Every row belongs to one group in each of 4 separate groupings. Each group adds its own fixed numbers to the row, and there is some noise. The rows also spread widely along 12 directions, which tell nothing about the answers.
Known rows, each followed by its group in each grouping:
[  7  12  -1  -4  -1  -1   1  -1 -16   7  -5  -9  -8  -2  28  -4   4  -7
  25  23   1   6  -9 -16 -11] -> (0) romul Tovu (3)
[  7 -13  -5  12  25 -18   0 -14   2   1 -14  15   2  22  33   7 -13  -5
   7  15  33  18   4   1  -5] -> (2) non fid (5)
[-19  13  -4  -7  18  -1  -4  14 -15 -13 -18   3 -27  -4  -7 -16 -20   7
   1  -4 -24  -4  10  -3  -4] -> (3) pog dugef (0)
[  1 -12   7 -10  -6   6  33 -16  12  -2  -7 -10   5 -13   1  -4 -12   0
  29   4  -1  -6   0   7   1] -> (3) gem fid (4)
[  9  -8   6 -10 -11   8  22 -17  -4 -11  -5  -1  12   1  12  -1   0  -5
  20   0  23  -8 -16  -1   0] -> (2) dav dugef (2)
[  9  -8  13   8  -3  15   3  14 -14   6  -9  -2  -6   0  11  -3   3   7
 -13   3  -3  -5 -11 -25   1] -> (1) non Tovu (2)
[ -5   0   4   4   7   0   4  16  -1  -4   1  -5  -8  -3   1  -3   1  -1
 -12  -9  -8   1   0  -5  10] -> (1) romul fid (4)
[ -2  -3  -2   6  17  -9  -7   0 -17   4  -5   9  -3   7  13   7 -10 -13
 -10   8  -2   8  12   6   2] -> (0) pog dugef (3)
[-28  19 -18   5  21   0 -32  21   0  -9  12 -30  10   2  -2  -7  27   4
 -14 -26  11 -12  -1   2   0] -> (2) sek Tovu (5)
[ -4 -13   1 -10   9  -5   5   3  10   2 -14  -9  -4  -6  -1  -9  -1   0
   8  -4   7  -2 -10  -6  -1] -> (2) dav fid (1)
[-20 -34  -6 -21   9 -24 -32   6   4  12 -10 -25  16 -17 -31 -26  16 -20
 -14  -2  -5 -13 -13  -7 -15] -> (0) sek Tovu (1)
[  3 -10  11   3  13   3  -7  -5 -17  17  -3  11   6   8   3  11   9  -3
 -11  -5  -1  -2   2  17  -6] -> (0) gem fid (0)
[-26  37 -13  -1  34  -7 -21   8  -4  -8  -6  -7 -10  14  12   4  -5  16
  10 -19  -4  -9  22  24  -3] -> (1) sek dugef (2)
[ 13  -1  -8  -4   0 -10 -13  24 -22  38   8  15 -11  -7  -9   1  23 -45
 -31  -6  -8  27 -11   2  19] -> (0) non Tovu (1)
[ -1 -22 -14   8  17  -9  -8 -24  22   5 -10   2  29  12  21   7 -11 -29
   2  -6  52  -6  24  25   6] -> (3) non Tovu (3)
[  1 -33   7   1  -6  14  13  -8  -5 -10 -18  -8  10  -6 -12  -6  -5  17
  -4   2   4   3 -15 -19 -10] -> (1) non dugef (3)
[ -5 -16   3   3   7  29 -13  -6  -3   5 -21   5   8  -3 -16   2  -4  -9
 -13 -19  17 -22  20   9   5] -> (0) romul dugef (1)
[-14  18 -14 -20   3   1  -5   0  -4 -22 -12  -8  -9  -3   1 -19  -6  -4
  25  -5  14 -10  -7   0  -6] -> (2) gem fid (3)
[ -3 -29  23  12  -2  19  38 -23  -8 -30   2   1  16   5  11   9  -8  19
  -8   7  12  -6  -7 -16   1] -> (0) non dugef (1)
[-10   9  24  -8  -6  25  20  -3 -14 -18   3 -16   9  -2  -6  -2  19  37
   8 -23 -11 -31 -11  -4 -10] -> (2) non Tovu (0)
[-14 -25  -3   8  -4  29  10  -5   6   7  -6 -12   5 -23 -17  -3  -9   2
   2   7  -8   0   7   0   8] -> (0) gem fid (2)
[  0  -5   3  -4   9  11   9 -29  -4  15 -15  -2  16   6   4  13  -7   5
  31  -3   6  -8  20  33 -13] -> (3) gem dugef (5)
[-10 -12 -18  13   3  -4 -13   7  -2  19  19 -21  14 -11  10  -7  16 -30
  -7  13   2   8   0   0  12] -> (2) pog Tovu (0)
[  9  -7  -5  -4  -4   4  12 -17  -4   0 -11   7   0   1  28  -5 -17 -25
  24  18  25  -7   5  -4   4] -> (2) gem Tovu (2)
[  3 -15  11  13  -2   2  -6   3 -20 -19   7   1  11  14  37  -2   3 -17
 -24  12  21 -14  -8 -28   3] -> (1) dav Tovu (5)
[ 11   1  14  -6 -20  12   0   3 -48   2  10   7   2   3  10  -2  15 -33
 -14  12 -13 -15 -11 -12   8] -> (1) sek dugef (1)
[ -2  17   5  -8   9 -24  15   0  -6 -28   3   2  -9  12  37 -12  -6  -4
   8   2  15  -4  -9 -11  -2] -> (1) pog Tovu (0)
[ 14 -19   7  13   5  13  -8   4 -19  30  -2  -2   7   1   8  13  18   2
 -12   8  -2  16 -14 -12  -6] -> (0) dav Tovu (5)
[-28   2   4   9  26  11 -30  12 -16  -5  -2  -8   2   9  -1   5   0   8
 -23 -14 -16 -30  27  15   1] -> (2) gem fid (3)
[ -5 -22 -14   8  12  20 -15   1  12  15 -13 -14  13  -8 -11   0   5  -4
  -8 -14  24   2   1   4   6] -> (2) dav dugef (1)
[  5   7  11  -5 -12  39  10 -26 -13  29   2 -18  23 -12   0  16  21   7
  35  -2  -7 -21  10  22  -4] -> (0) sek Tovu (1)
[  5   4  -7  11  27  -7 -12   0 -11   4 -15  18 -14  22  29   7 -13  -8
  -4   9  18  19   7  -1   0] -> (1) romul fid (1)
[-13  15  -8 -10  -2  16  12  -1  -4 -10 -12  -9 -11 -14  -4 -13 -18  -3
  24   0  -8  -8   8   2   6] -> (3) pog dugef (2)
[ -9   3  13   9  16  11  18  -4 -23   8  11   3  -6   1   9  23   0  17
  -6   7 -37  11  10   8   5] -> (0) dav Tovu (1)
[-15  17  -7  -4  18   7  29 -21  -6 -41  -2   6  -3  15   1   7 -12  35
  16 -20  17  17 -11  13  -3] -> (2) gem dugef (2)
[ -4  -5  -7  -7   5  -1  10  -4  26  15  -8 -14  12 -14 -13   4   7  -1
  14 -24  15   3   9  26   4] -> (0) non dugef (3)
[ -6  11   7   8  24   5  -4  -4 -30  -1  -5   4 -10  19  26   9  -2  25
  11  16 -15   1   1   1 -18] -> (2) gem fid (0)

New rows. What belongs after each?
[  7  -7  -1  -6   7 -17  12 -12 -16   0   8   1  12  12  12  12   9  -4
   0   1   5  25 -23   7  -6] -> (3) dav Tovu (3)
[  0  -7  -7  -4 -19   5   1  19  -2  -8   7 -12   1 -18  -2 -23   8 -42
 -17  -4  15  -6 -14 -24  19] -> (3) pog Tovu (5)
[ -1   0  10   5  17 -10  -5  10  -2   8  -4 -25   4   9  19   7  17  21
   8   1  -3  -5  -7  -6 -18] -> (2) romul dugef (3)
[  7  -8   9   0 -12  26  -6   1 -11  16 -10  -7   7 -12   1   1   8 -13
   3   3  -1 -21   5  -3   1] -> (0) sek fid (3)
[ 33 -12   6  -3 -23  -3  11   2 -14  17   2  17   6  -1  18  -1  14 -55
  -8   4  34   5 -13  -7  14] -> (0) non dugef (5)
[ -9 -22  -3   0  19  -7 -30  -4   5  28  -4 -25  28  -1  -4   1  24  -3
  -3  -3  10 -10  -2   8 -15] -> (0) sek Tovu (1)
[  7  -3   5 -16 -18  14  32  -3  -3  -3   5 -11   8 -17 -25  -1  24   5
   6 -21   4  14 -35  -3   3] -> (0) sek dugef (1)
[-18  -6  12   5   8  14 -16   0 -15 -19   1 -19  21   7   0  -1  15  17
 -12 -10   8 -31  -2  -7 -14] -> (0) sek dugef (5)
[  7   6 -13   0  -2  24 -10  -4  17  13 -25 -12  -1  -9  27 -11  -9 -19
  35   8  38 -20  13  -6   4] -> (1) sek fid (1)
[ 10  -1  -9 -16   0 -16 -17  -8 -36  11 -14  17  -8   7   6 -12  -3 -29
   8  21  -3  14 -11  -9 -13] -> (1) sek Tovu (5)
[-22   8 -15   1   9  16 -20   5  -4  -3  -1 -10   3  -5  -9  -6   2  -6
  -7 -19   3 -11  17  12   7] -> (1) gem Tovu (5)
[-15   5 -13  -7  -1   6  -7  29   0   3  -2 -11 -16 -21 -20 -20   7  -9
 -16 -20 -14   1  -5  -7   9] -> (1) gem Tovu (0)
[-17  -2 -21 -16   5   2  19  -1  23   1 -13  -7 -14 -24 -27 -15 -13 -10
  20 -13  -1  15   4  13  13] -> (2) gem fid (1)
[  2 -10  17 -13 -27  19  -6  -5 -25   2   4 -22  26  -6  -4 -12  25  -9
   8   3   1 -35 -20  -7  -8] -> (1) non dugef (2)
[  2 -13  -7  19   3  22  14  -5  -4   7   3  -5   9  -2  -1  14   3   9
  -4   2   4  29  -8   2   7] -> (3) non fid (3)
[  1 -16  18  -2  -8  11  15  -4 -13  -1   2  -4   8  -4   1   2   6   4
  -1   7  -6  -8 -15  -6  -3] -> (0) gem fid (2)
[ -7  43 -15   0  41  -6  11  -7   2  13 -14   6 -28  16  26  18 -16  37
  49   1  -7  30  12  29 -10] -> (2) gem fid (2)
[ 12 -36  22  -4   1 -11  19 -12  -9   2  -4  -1  15   1   1  -1   1  -3
  -9   5  -2  -5 -13 -10  -4] -> (2) pog Tovu (4)
[-24  -7 -27  -1  -5  20 -12   4   8 -11   5 -24   8 -22 -12 -19   3 -18
  -3  -7  15  -1  -4  -9  16] -> (1) dav Tovu (1)
[  0   2  -1   6  19 -28  13  -2  -4  12   5   1  -5   8  30  14  -8 -11
   6  17 -17  15  15  10   1] -> (3) sek Tovu (3)
[-14  25  -3  -5  23  -5  16 -19 -10  -8   5   6  -1  14  10  14 -11  12
  18 -10  -8   7  15  33   3] -> (3) pog Tovu (2)
[  2  21   4  -7  10  10   2 -16 -11  -1   1  -7  15  13  12  13  20  25
  22 -15  18  -4 -15  13 -15] -> (0) sek Tovu (2)
[ -4  27  -8  -4  15   8  -1   3 -10  -3  -9  -3 -14   1  11   2  -3  17
  16  -6   3  12  -2  -1  -5] -> (0) pog Tovu (3)
[ -4  -6  -5  -4  21 -20 -10  -8   5   1   4 -20  22  14   9   3  24  15
   3 -11  23  11 -24   4 -17] -> (1) sek Tovu (1)
[ -3  -4  -5 -15   1 -27   7  -3  14  -3   2 -14   9  -3  14  -7   6 -16
  18  -2  14   2 -12  10  -2] -> (1) dav fid (3)
[ -7   0 -31 -22  -6  -9  -7  -7   2  -8   1 -12  12 -14 -20 -23   7 -32
  10 -12  27  15 -24   4   3] -> (3) sek Tovu (4)
[ 16  -8   9  -9  -1   4  19   2  -8  -4 -30   5 -20  -3  13  -6 -16  13
  17  14   4   8 -16 -29 -17] -> (0) gem dugef (3)
[  4  -4   2 -14  -2  -2   4   1 -12  -4 -11   5  -6   1   1 -13   3 -11
   6   3  10  -1 -18 -12  -2] -> (2) non fid (1)
[  2   9   8  -4  13 -14  26 -17   4  -2   7   8  10  14  19  19   3  -1
  10 -18  10  -4  10  28   8] -> (2) sek Tovu (2)
[ -6 -16   7   7 -10  15   3  11 -14   6  16 -14  13 -10  -7   1  17 -17
 -24  -5 -11  -7  -4  -5  10] -> (3) gem Tovu (5)
[ -9  13  -6   5   0  45 -18   4  -1   3 -20 -13  -5 -12   9  -8  -7   3
  22   0  16 -28  17  -7  -3] -> (0) gem fid (5)
[-22  22   3  -2  25  -3  -4 -12 -27  -7  -3  -2  -8  11  19   7 -19  13
  19  13 -34 -11  29  17  -9] -> (3) pog Tovu (3)
[ -3  25  -3  -2   7  11   2   0 -15   8   7  -3   0   6   7   9  15   6
  12 -13   0   2  -2  14   5] -> (2) non Tovu (2)
[ -4  22  -4  13  26   9  -5   5 -16   4  -5   1  -9  14  13  18  -3  25
  -1 -10  -9  17  10  14  -1] -> (1) pog dugef (3)
[  1 -13   3 -12  -4   6  -9   9  -8  20  -8 -14   4 -14 -22  -9  19  -5
  -8 -12 -11  -4 -15  -6  -3] -> (1) sek Tovu (1)
[  1  19   6 -12  11  -1  16 -18 -19 -27 -13  17  -5  20  16   4 -12  11
  20  -8  13  -9  -1   8  -7] -> (2) sek dugef (2)
[-26 -27 -28  10  27 -19   0 -12  16 -25   3  -7  16   6  -4  -1 -14  -3
 -20  -6  26  31  -4   8   2] -> (3) gem Tovu (3)
[-14  -7  -3  -3  17   5 -31   8   4   9 -13 -15   4  -4   4  -9   4  -7
  -1  -1  11 -20   4  -2  -5] -> (0) dav fid (1)
[ -1  -6  10   6  -4  20  23  -9   2 -13  15  -4  16  -1  12  12  10  -6
 -11 -16  23 -10  -3   3  16] -> (0) gem Tovu (1)
[  2 -14   2  -7  18 -21  -3  -2  11  10 -11  -4  11   5  -2   3   5   1
  -7 -20  11   5  -1  14  -6] -> (1) pog Tovu (3)
[ -4  27   1  -9   5  -6   8  19  -8   5  15 -10  -6  -3   1   2  17  -6
  -3 -21 -13   4 -10  11  12] -> (3) pog Tovu (2)
[ -8  11   8  -2  -2  25  12   9  -5   0  -4  -5 -12 -12  -1   1  -2   8
   9  -7 -14 -13   5   1   7] -> (0) gem fid (2)
[  9 -22  11  -8  -9 -26  35 -10  11  -1  12  -3  12  -2  28  -2  -3 -43
   3  12  16  -7  -1   0  14] -> (3) gem Tovu (1)
[ 17  -7   7 -13  -4 -11  19  -5   6   2 -11  -2   8  -2   5   3   9  -4
  11 -11  22   5 -18   1  -8] -> (0) sek dugef (3)
[  4 -10 -16  -6  -6   2  12  -6  10   4 -11   2  -3 -14   6 -12 -15 -40
  10   5  21   3   6  -4  16] -> (3) sek Tovu (1)
[ -6 -10   8   1  11   7  14 -18   1  -6  -9   0  11   7   7  12 -12   7
   9  -5   5 -10  13  19  -3] -> (3) gem fid (3)
[-21   0  -1  -5  17  -4  -9  10   9  -1 -18 -14  -6  -7  -9 -13  -5  15
   6 -15 -10 -16  14   6  -8] -> (1) non dugef (0)
[-18   6   5  -3  22 -12  -3  10  22 -13  -5 -22   0   0  24  -7  -5   7
   9 -13  10 -32  14  -2   1] -> (2) dav Tovu (4)
[  0 -14   5  -7   3  -6   1   4  10  20 -19 -13  -2 -11   4  -9  -2  -4
  19   9  -5 -12   7  -2  -7] -> (2) non fid (3)
[  6  -1   8 -17  -2 -11  17   3  11  30  -9  -8  -6 -17   2   0   3 -10
  23  -2 -13  -4   4  11  -1] -> (0) gem Tovu (2)
[ -2  36   3   7   8   7   0  13 -22  -6  12   0 -13   8  33   8  10   0
   2  -1  -2  -4   4  -8   5] -> (0) sek Tovu (5)
[-11   7 -12   7  13  -7   0   1  -6   5  24 -13  18   5  -2  17  23  -5
 -16 -20  -2  18  -3  25  10] -> (3) sek Tovu (3)
[ -1 -25  32  -7  10   7  -3  12  -5   1 -19  -4   7   0 -22   2   5  25
 -28 -33 -17 -31  -2  -1  -8] -> (1) dav dugef (4)
[-26  33 -21   6  24  30 -36   5 -14   9   2 -19   7   4  -7   9  15   7
   4 -25  -1 -13  21  30   3] -> (3) sek dugef (1)
[ -6   0 -18  -2   3   4 -19  13   9  -7  -2  -7   4  -3  -1 -14   9 -28
 -19 -24  38  -3  -5  -5  15] -> (1) romul Tovu (1)
[ -1  16  10  -5   4  -8  16  13 -22  -4  11  -2 -14   4  14   7  11   6
   1   2 -28  11 -14  -3   2] -> (2) dav fid (3)
[-21   3   4  12  29   0  18   2  21   1  -5 -17  -9  -6  16   8 -12  32
  13   2 -15   0  23   1   1] -> (0) non Tovu (1)
[-16   7   5 -12  10 -17  -8   9  -7 -14 -11 -11  -9   3  15 -16  -9  -4
  13  10  -9 -21   4  -8 -10] -> (3) non fid (3)
[ -7  -9 -20 -10  19 -16 -20   3   2  27 -14  -3  -4  -8 -14  -8   1 -21
   1  -3  -4  10   8  11   0] -> (2) sek Tovu (1)
[-17  11 -11 -20  15 -20 -15   1  -7  -2  -1  -7   1   4  -3 -13   7 -16
   5  -9   4  -4  -3  11  -3] -> (3) non Tovu (1)
[-20  17 -25  -3  15  12 -10  -3 -17 -14 -10   2  -9   1 -13  -5 -12   4
   7  -8   0  18   4  12  -1] -> (3) non dugef (3)
[ -5 -13  -9   0   7   1   5 -13   0 -14 -15 -12   3   0  19 -12 -13  -2
  22  22  21  -2  -5 -19  -9] -> (2) sek dugef (1)
[  8  -6   8  -5  -1  14  21  -6  -2  -3 -16   9  -8  -6   4   4 -12   3
   5  -6   7  -1   2  -4   0] -> (0) gem Tovu (3)
[  2   3  -4  -8   1   1  24  -4  -9 -16   5   5  -7  -2   7   0   3   2
   1  -2  11  27 -29 -14   5] -> (0) dav Tovu (1)
[ 10 -35  17   7  16 -11  25 -20  12  10  -3  -9  23  13  17  18   4  17
   7   6  16  11 -14   7 -13] -> (3) gem fid (1)
[  1 -15   1  -3   9 -12  10 -21  10  -4  -1   1  21   9  15   6   1 -12
   6 -11  31  -6   4  15   1] -> (2) dav Tovu (5)
[  4   4  14   5  26   0   0   3 -13   9  -4  -3  -1  18  21  17  12  27
  -2  -7  -3   2  -9  -2 -10] -> (2) dav Tovu (1)
[  4 -11  -7 -10   6   1 -12   1  -2   2 -18  -2   5   1 -11  -5   6   1
  -8 -20  22   7 -17  -1  -9] -> (1) gem Tovu (3)
[ -3   5  16  -6  26 -14 -16  -3  -1  24 -11  -2   3  11  16  11   7  -3
   6  -8  -4 -26  27  22  -9] -> (0) romul Tovu (1)
[ -2   5 -13  -3  -4  24 -36  16 -16  38 -19  -7  -7 -18 -10 -11   2 -36
   6   3 -12 -26  24   7   9] -> (2) sek dugef (2)
[ -9 -39 -27   6  -1  -6  -3 -16  13   4  -2  -8  16 -20  -1 -19 -12 -35
   1  24  25  21  -3  -7   6] -> (0) pog Tovu (0)
[  5 -22  11 -10  -1  -2   1 -14  -7   0 -11   6  19   3  -8   1  -3 -18
  -9 -15  11 -18   8  18   2] -> (1) pog dugef (3)
[ -8  -9 -12 -12  13   7   0 -18   6  -3 -20  -9   7  -3  -4  -7 -10   8
  22  -3  18   4  -6   3 -11] -> (3) dav Tovu (1)
[-12   1   5   0  -7  20  13   9 -10 -32   1 -14   0  -5   2  -8   1   8
  -7 -10   5 -19 -10 -17   3] -> (2) gem dugef (3)
[ -2  -4  19 -13   5 -15  13   0  -4  11  -5  -4  -4  -5   8   0   0  -3
  12   3 -21 -16  11   4  -9] -> (0) gem Tovu (5)
[-24  20  -8  -3  14  24 -13   9 -17  -3  -6   3 -14  -4 -19   0  -4   6
  -2 -19 -22  -8  14  18  11] -> (2) dav fid (2)
[  5  -6  -6  -4   6 -16  -5   1  -2   2  -4   1   1   8  23  -6   1 -20
   7  11  21   5 -16  -5   0] -> (2) dav fid (2)
[-10  -1   2 -17  10  -7  -2  20  -8  -9 -15  -9 -16  -7 -19 -17   4  11
 -12 -14 -15   0 -22 -23  -8] -> (3) sek Tovu (1)
[-20   2 -15  -9   4   1   7  -5  -1 -17  13 -17  10  -8 -18  -9  11   1
  -4 -18   4  13 -16   6   9] -> (1) pog Tovu (1)
[  4   7   4  -8   5 -14   5   5 -18   9   1  -6  -7   4  15  -2   7 -15
  10  12 -10   6  -8  -3  -4] -> (3) romul dugef (1)
[ -4   2  14  -7  14  -5   8 -12 -17   8  -3  -7   1   8  10   7   7  14
  17   7 -19  -6   2   5 -13] -> (2) romul Tovu (1)
[-16  -8 -16   0   9  -2  -7   9  -7  -4  -3 -24  -4 -10  -3 -12   0   7
   3  13 -10  18 -17 -18 -11] -> (3) gem Tovu (3)
[ -3  -6  -5 -10   8   9   9 -17  13  10 -20 -12   6  -8  -4  -3  -2   9
  34  -2  12  -4   2   9  -7] -> (2) sek fid (1)
[  6  -1  29 -13   0  -2  49 -14   6  -4  -5  -6  -2  -4  16  12  -1  25
  30  -1 -11  -7  -5   2  -6] -> (0) dav dugef (1)
[  6 -14   4  12  10  11  -4   5  -5  23   0  -4  11   4   6  15  10 -14
 -17  -8   9  -2   7  12   9] -> (3) gem dugef (1)
[  6  -8  12  -5  -7  -3  39 -12   7  -3   2  11  -2  -8  14   5 -10 -26
   8   4   4  -5  12   7  20] -> (0) sek fid (1)
[-22  14  -2  -8  24  -2  23 -17   0 -18  11 -15   7   8  -4  12  10  41
  16 -21  -5  12  -9  21  -8] -> (2) gem Tovu (1)
[  9  13   7 -15  19  -4 -19   0 -15  19 -24   6  -6  10  10   0   1   1
  14 -10   1 -20   9   7 -14] -> (2) sek Tovu (4)
[-25   1  -8 -20  16  -3 -24  11   5  -2 -25 -13 -16 -16 -12 -24 -13  -4
   9  -4  -8 -20   9  -9  -7] -> (0) dav Tovu (1)
[ -3   5   4  -9   4   5   1  13  11  12   0  -5   3 -10 -21   5  23  -1
  -8 -41   7   1  -6  20   8] -> (0) dav fid (5)
[-25   5 -12  24  41  10 -17   5 -12   1   9  -7   2  15   8  21   2  22
 -23  -9 -10  18  11  12   4] -> (3) dav Tovu (1)
[-17  15   4 -20  11  -2  13  -2   2 -10  -5  -4 -10  -8 -13  -6  -2  10
  15 -16 -12  -5   2  14   2] -> (0) pog fid (1)
[ 12 -11   0 -11 -13  11  14  -6  15  17  -9  -6   6 -16   6  -6   3 -30
  22  -3  22 -12  -1   5  13] -> (2) dav fid (1)
[ -1  12  13  -1  13   5   4   6 -22 -15  -8   2  -8  16  11   5   4  27
  -3 -11  -3  -2 -11  -7 -15] -> (1) gem dugef (5)
[-13   3 -21   6  23  -2 -10   4  20 -10 -28  -4 -17  -6  22 -11 -30  -1
  14   9  21   0  22 -14  -2] -> (0) sek Tovu (3)
[ -1  -1   3  -1  20 -10  16   3  21  -5 -13  -8  -6   3  12   1  -1  15
  10 -11  17   2  -5  -3  -2] -> (2) sek fid (1)
[ -1   9  13  -3   7   9  -3   7 -19  11 -10  -4  -8   2   7  -1   6  11
   8   0 -17 -16   8  -6  -8] -> (2) non Tovu (5)
[ -4   6  -1 -14 -17   6  26  -6 -16 -16  14  -2  -4 -13   4 -10   3 -21
   9   8  -1   4 -16 -10  11] -> (0) gem Tovu (1)
[ 14   6   4 -16   9 -24  11   1   7  -7 -18   1  -6  10  26  -3  -1  -1
  20  -8  30   0 -17  -4 -11] -> (2) dav dugef (3)
[-15  11  14 -30   1  -4  14   2 -14  -8  -8 -16  -8  -8 -20 -12   5  25
  20 -12 -35 -16 -15   2 -19] -> (3) gem Tovu (2)
[-14  21 -14  -4   8   5   1  -2   2 -15   0 -10  -1   1  12  -6  -1   1
  17  -9  16  -8   2   2   4] -> (2) sek Tovu (2)
[-12  11  -3  -2  14 -15  20  -5  -4 -39   1   5 -11  11  27  -9 -18   1
   6   4  14   4   0 -14   4] -> (2) pog Tovu (5)
[-10  13 -10 -16  -4  -1  12   0  -3 -20  -4  -9  -5  -7  -6 -14   0  -3
  18  -9   7   1  -9   0   1] -> (2) non dugef (3)
[-10  -9 -26  -3   8 -15 -22   8   5  16  -4  -9   0  -9  -5 -16   1 -33
  -4   2   9  15   1   4   7] -> (1) romul Tovu (2)
[-12  -2   2  -3  -2  21  16 -18 -25 -26   9  -1   8   3   2   0   0   4
   1   2   3  -6  -8  -5   4] -> (2) gem Tovu (1)
